Each new row is followed by its nearest point in the smallest flat space through zero that holds the last named rows.

q433, 4 rows:
-4.17  +0.02  -3.30  -1.67  -0.16  +2.96  -0.13  +1.04  -1.89  +0.49  +0.69  -0.47  -4.44
-1.88  +4.10  -1.14  -1.20  -1.10  -3.01  +1.12  -4.65  -5.14  +4.55  +1.95  +1.57  -3.28
+2.47  -0.54  -3.18  -1.44  -0.43  +1.91  -0.90  -1.88  -1.55  -0.91  +0.23  +0.98  -0.93
-1.89  +4.26  -2.46  -2.72  +1.19  +1.61  -0.54  +0.33  -2.06  +0.34  +0.09  -0.57  -2.47
New rows:
+1.36  -0.15  +1.54  +0.08  -4.85  +1.06  +0.69  -0.13  -0.32  -0.75  +1.07  +3.00  -0.31 : +1.04  -1.73  -0.25  +0.59  -0.93  -0.38  +0.15  -1.37  -0.41  +0.28  +0.39  +0.80  +0.02
-0.56  +1.68  -1.75  -0.23  +1.68  +0.68  +2.32  -0.57  +0.55  +0.57  +3.77  +2.35  -0.45 : -0.50  +1.08  -0.79  -0.66  -0.05  -0.01  +0.04  -0.72  -1.17  +0.66  +0.34  +0.21  -1.00
-0.10  -0.35  -1.11  -0.24  -0.01  +3.41  +1.29  +2.68  +1.45  -1.70  +0.56  +0.66  +2.97 : +0.48  -0.95  -0.43  -0.25  +0.71  +1.99  -0.71  +2.04  +1.65  -2.03  -0.81  -0.77  +0.68
-2.68  +1.88  +2.02  -1.17  -1.44  +2.10  -2.79  +1.79  +0.10  +0.97  +0.43  +2.32  -0.96 : -2.23  +1.19  -0.13  -0.50  +0.50  +0.48  +0.11  +1.21  -0.16  +0.33  +0.00  -0.69  -1.12

q942, 4 rows:
-4.83  +0.03  +1.67  +0.06  +1.65  +0.48  +0.46  -2.06  +0.52  +1.42  -2.26  -1.11  -1.24
-1.36  +2.92  +2.02  +3.20  -0.11  -2.97  +3.76  +0.25  -2.30  -1.25  -1.17  +3.91  -1.25
-2.32  +0.98  -0.85  +1.88  -2.16  -4.16  +4.26  +2.07  +1.41  +2.51  +3.35  -0.01  +2.58
+0.25  -1.07  +3.15  +0.85  -1.72  -1.83  +1.31  -2.64  +2.63  +1.50  -3.30  -1.66  +0.84
New rows:
+2.88  +1.47  -1.43  +0.03  -1.78  -2.49  +1.24  -0.62  +0.02  +2.07  -0.46  -0.88  -2.38 : +1.63  -0.01  +0.48  +0.66  -1.32  -1.31  +0.87  +0.12  +0.51  -0.02  -0.06  +0.26  +0.79
-0.73  -0.88  +1.43  -1.08  +1.74  -0.49  -0.55  -1.21  -0.89  -0.36  +1.29  +2.68  -2.58 : -0.89  +0.72  +0.21  +0.14  +1.17  +0.73  -0.25  -0.16  -1.33  -0.86  -0.62  +1.05  -1.27
+0.12  +0.29  -1.39  +2.47  -2.86  -2.13  -0.28  -0.96  +1.02  -0.39  -0.45  +1.46  -1.13 : +0.88  +0.44  +0.71  +1.01  -1.00  -1.48  +1.29  +0.09  +0.07  -0.13  -0.25  +0.76  +0.41
+1.27  -2.52  -2.86  -2.77  -1.57  +2.80  -1.40  +2.52  +0.65  +2.77  +0.60  -2.77  -2.83 : +0.73  -1.72  -2.12  -2.28  +0.32  +2.20  -2.62  +0.52  +1.10  +0.69  +1.72  -2.34  +0.83

q477:
+1.12  -0.03  -1.49  -0.34  +1.40  +2.89  +1.25  +1.04  -1.75  -1.36  +0.39  -1.61  -0.28
-0.27  +0.06  -1.00  +0.84  -3.16  +1.49  +2.24  -1.76  -1.79  -1.34  +3.46  +1.94  -2.46
+0.27  -0.17  -1.59  +0.57  +2.23  -0.89  -3.49  +0.95  +0.01  +2.59  +0.00  +1.05  -0.42
-2.91  -2.34  -0.04  +2.76  -1.84  +2.15  +0.34  -0.87  +0.79  -0.65  -0.37  -3.34  +2.61
New rows:
-0.53  +2.80  +2.94  -0.23  -0.48  -1.94  -0.49  -1.02  +1.47  +0.35  -1.40  +1.58  -1.58 : +0.19  +1.00  +1.99  -1.18  -0.85  -2.93  +0.03  -0.61  +1.31  +0.42  -0.66  +1.84  -0.27
-1.40  -0.34  -1.94  +2.24  +0.68  +1.15  +0.82  -0.56  -1.15  -1.65  -0.94  +1.44  -0.39 : -0.34  -0.52  -1.05  +0.87  -0.40  +1.38  +0.17  -0.19  -0.78  -0.23  +1.01  -0.29  -0.33
+2.87  -1.55  +2.80  -1.63  -2.18  +0.90  +0.86  -1.12  +1.77  +1.80  -1.34  -2.19  -0.46 : -0.13  +0.23  +1.59  -0.71  -0.56  -0.60  +1.19  -0.19  +0.85  -0.88  -1.13  -0.74  +0.93
+2.27  +0.79  -2.57  +1.80  -1.84  -1.54  -2.01  +0.75  +2.84  +1.50  +2.41  -2.19  +1.92 : -1.00  -0.81  -0.62  +1.27  +0.12  -0.24  -1.80  -0.09  +0.47  +1.31  +0.03  -0.07  +0.49
+0.54  +0.43  +0.11  -0.03  +2.76  +2.57  -1.19  -2.76  +2.42  +0.38  +0.53  +1.61  -1.05 : +0.32  +0.08  -0.72  +0.07  +0.65  -0.04  -0.84  +0.28  -0.35  +0.64  +0.37  +0.58  -0.54

q497, 4 rows:
+3.52  -0.82  +2.38  -0.42  +2.47  -0.24  +0.50  -2.89  +2.10  -1.06  +1.46  -2.20  +1.43
-0.37  -0.38  +2.46  -1.43  -1.94  -2.78  +2.14  +0.86  -1.64  -1.49  -2.62  -0.21  +1.42
+1.14  +0.04  +1.35  -0.19  +0.55  +1.00  +3.06  -1.97  +0.91  -1.62  +0.21  +2.45  -2.37
-1.01  +2.52  -0.54  +0.55  +0.65  -0.56  +1.86  +1.89  +1.43  +1.47  +4.08  +1.64  +0.18
New rows:
+1.27  +0.50  +0.17  -0.54  -1.89  +0.56  +3.06  -0.15  +0.10  -1.84  +0.76  -0.49  +2.10 : +0.53  +0.27  +1.60  -0.58  -0.04  -1.20  +1.88  -0.09  +0.24  -0.73  +0.23  +0.18  +0.61
+0.53  -1.31  -0.19  +4.25  -0.87  +0.29  +0.23  +1.64  +2.63  -2.34  +0.43  +0.16  +4.25 : +0.35  +0.26  +0.38  -0.09  +0.43  -0.81  -0.19  +0.33  +0.42  +0.37  +0.93  -1.05  +1.34
+1.31  -0.99  -0.47  +2.41  +0.25  +0.41  +1.44  -1.64  +0.23  +4.25  +1.01  +0.15  +0.45 : +0.46  +0.36  -0.45  +0.43  +1.01  +0.66  -0.31  -0.37  +0.97  +0.51  +1.56  -0.06  -0.13

q49 (4 x 13):
+2.28  -3.31  -3.36  +1.04  -3.06  +3.62  +0.46  +4.76  +0.17  -2.26  -1.15  +3.26  -3.04
-1.23  -1.19  +0.95  +1.85  -6.07  +0.84  -3.24  -2.51  +3.00  -5.23  -1.80  -2.30  -2.88
-2.97  -0.80  -3.98  +1.07  +1.12  +3.64  -0.81  -0.56  +6.07  -2.20  -0.67  +2.26  -5.51
+3.34  +1.85  -0.23  +1.01  -2.66  +2.77  -1.10  -1.65  +3.00  -0.85  -3.03  -2.32  -3.41
New rows:
-0.15  -0.35  -1.47  +0.96  +1.55  -0.69  +1.80  +0.97  +1.62  +1.47  +0.10  +0.13  -1.54 : -0.16  +0.27  -1.26  -0.17  +1.75  +0.88  +0.60  +0.41  +0.92  +0.82  +0.10  +1.01  -0.84
+2.84  +0.01  +1.25  +2.38  +1.26  -2.48  +0.96  +0.59  -2.63  +1.52  +0.81  -1.26  -1.45 : +2.01  +0.75  +0.79  -0.41  +0.13  -0.45  +0.66  +0.51  -1.71  +1.41  -0.19  -0.60  +1.29
+2.24  +1.70  +1.90  +0.40  +1.27  +2.03  +1.74  -0.44  +2.68  +0.15  +0.42  -1.82  +1.12 : +1.67  +1.95  +0.27  -0.15  +0.79  +0.56  +0.18  -1.15  +0.79  +1.37  -0.92  -1.26  -0.48
+2.37  -1.38  -2.25  +0.39  +0.01  -1.20  +2.64  -1.33  -0.82  +2.65  -0.41  -2.31  +1.89 : +1.98  +1.03  +0.56  -0.44  +0.60  -0.23  +0.74  +0.34  -1.30  +1.65  -0.25  -0.55  +1.01

q389:
-2.24  -1.37  -0.84  +0.44  -0.42  -0.78  -2.22  +1.80  -2.03  +2.07  -2.21  -1.30  +2.09
-2.97  +1.26  +0.27  +0.40  +2.92  -2.77  +2.55  -1.90  +1.09  +0.42  -0.21  -2.23  +1.19
-2.61  -0.12  -1.93  +3.11  -1.29  -1.81  -1.06  -0.63  -1.35  +1.47  -4.26  +1.52  +1.59
+1.28  -0.57  -0.23  +1.17  +0.93  -5.65  -1.95  +1.57  +1.34  -0.74  +1.81  +3.09  +1.76
New rows:
-1.38  +0.18  +1.32  -3.25  -0.99  +1.02  +0.79  -2.03  +3.17  -0.64  -0.41  +1.20  -2.02 : +0.63  +0.92  +0.42  -0.31  +0.13  +1.39  +1.70  -1.44  +0.79  -0.85  +0.57  -0.02  -1.35
-2.25  +1.31  -0.08  +1.50  -0.84  -1.00  -2.29  +0.54  -2.22  +1.42  -1.32  +0.48  +0.34 : -1.43  -0.57  -0.95  +1.20  -0.73  -0.82  -1.27  +0.51  -1.17  +1.14  -2.13  +0.27  +1.19
-0.51  -4.92  +1.44  -2.86  +0.69  -1.84  -1.79  -2.22  -3.39  -1.97  +0.51  +3.61  -3.08 : +1.52  -0.50  -0.03  -0.01  -0.70  -0.27  -1.18  +0.96  +0.09  -0.47  +0.77  +1.48  -0.15

q696:
-1.54  -0.79  +1.50  +1.35  +0.80  -1.15  +0.00  -0.73  -0.09  -0.88  +0.49  +2.14  -0.15
-0.09  +1.40  -2.29  +1.06  +4.81  -0.24  +5.15  -0.88  -0.50  -1.65  +3.16  -3.75  +2.65
-2.98  -1.78  +0.85  +0.11  -0.09  +1.25  +1.09  +1.26  -0.52  +0.58  +0.05  -1.88  +2.09
+0.62  -0.81  +0.60  +0.55  +0.04  +2.49  +0.50  -1.59  -1.17  -1.09  -3.40  +1.44  +0.88
New rows:
+2.26  -0.13  +1.17  -2.56  -2.87  -2.50  -0.69  +1.51  +0.06  +0.66  +1.75  -0.32  -2.15 : +0.91  +0.87  -0.45  -1.22  -1.79  -1.61  -2.25  +1.33  +1.15  +1.45  +1.23  -0.11  -1.94
+0.29  +2.61  +2.73  -0.25  +1.58  +1.70  +0.24  +0.59  -0.69  -0.61  +0.45  +2.25  -0.83 : +0.33  +0.08  +0.36  +0.62  +0.51  -0.29  +0.00  -0.95  -0.14  -0.76  -0.36  +1.44  -0.34
-0.11  +4.17  -3.57  -4.98  +0.45  +2.30  -0.36  +0.33  -0.16  -0.53  -0.17  +0.69  +0.91 : +2.66  +1.47  -2.01  -1.26  -0.29  +1.04  +0.24  +0.06  +0.08  +0.42  -0.59  -1.82  -0.16
-0.25  -0.59  +0.40  -0.24  +0.19  +1.72  -0.48  -1.27  -2.71  -1.47  +0.97  +2.63  -1.74 : +0.14  -0.29  +0.80  +0.78  +0.28  -0.02  -0.24  -1.14  -0.30  -0.87  -0.99  +2.06  -0.34
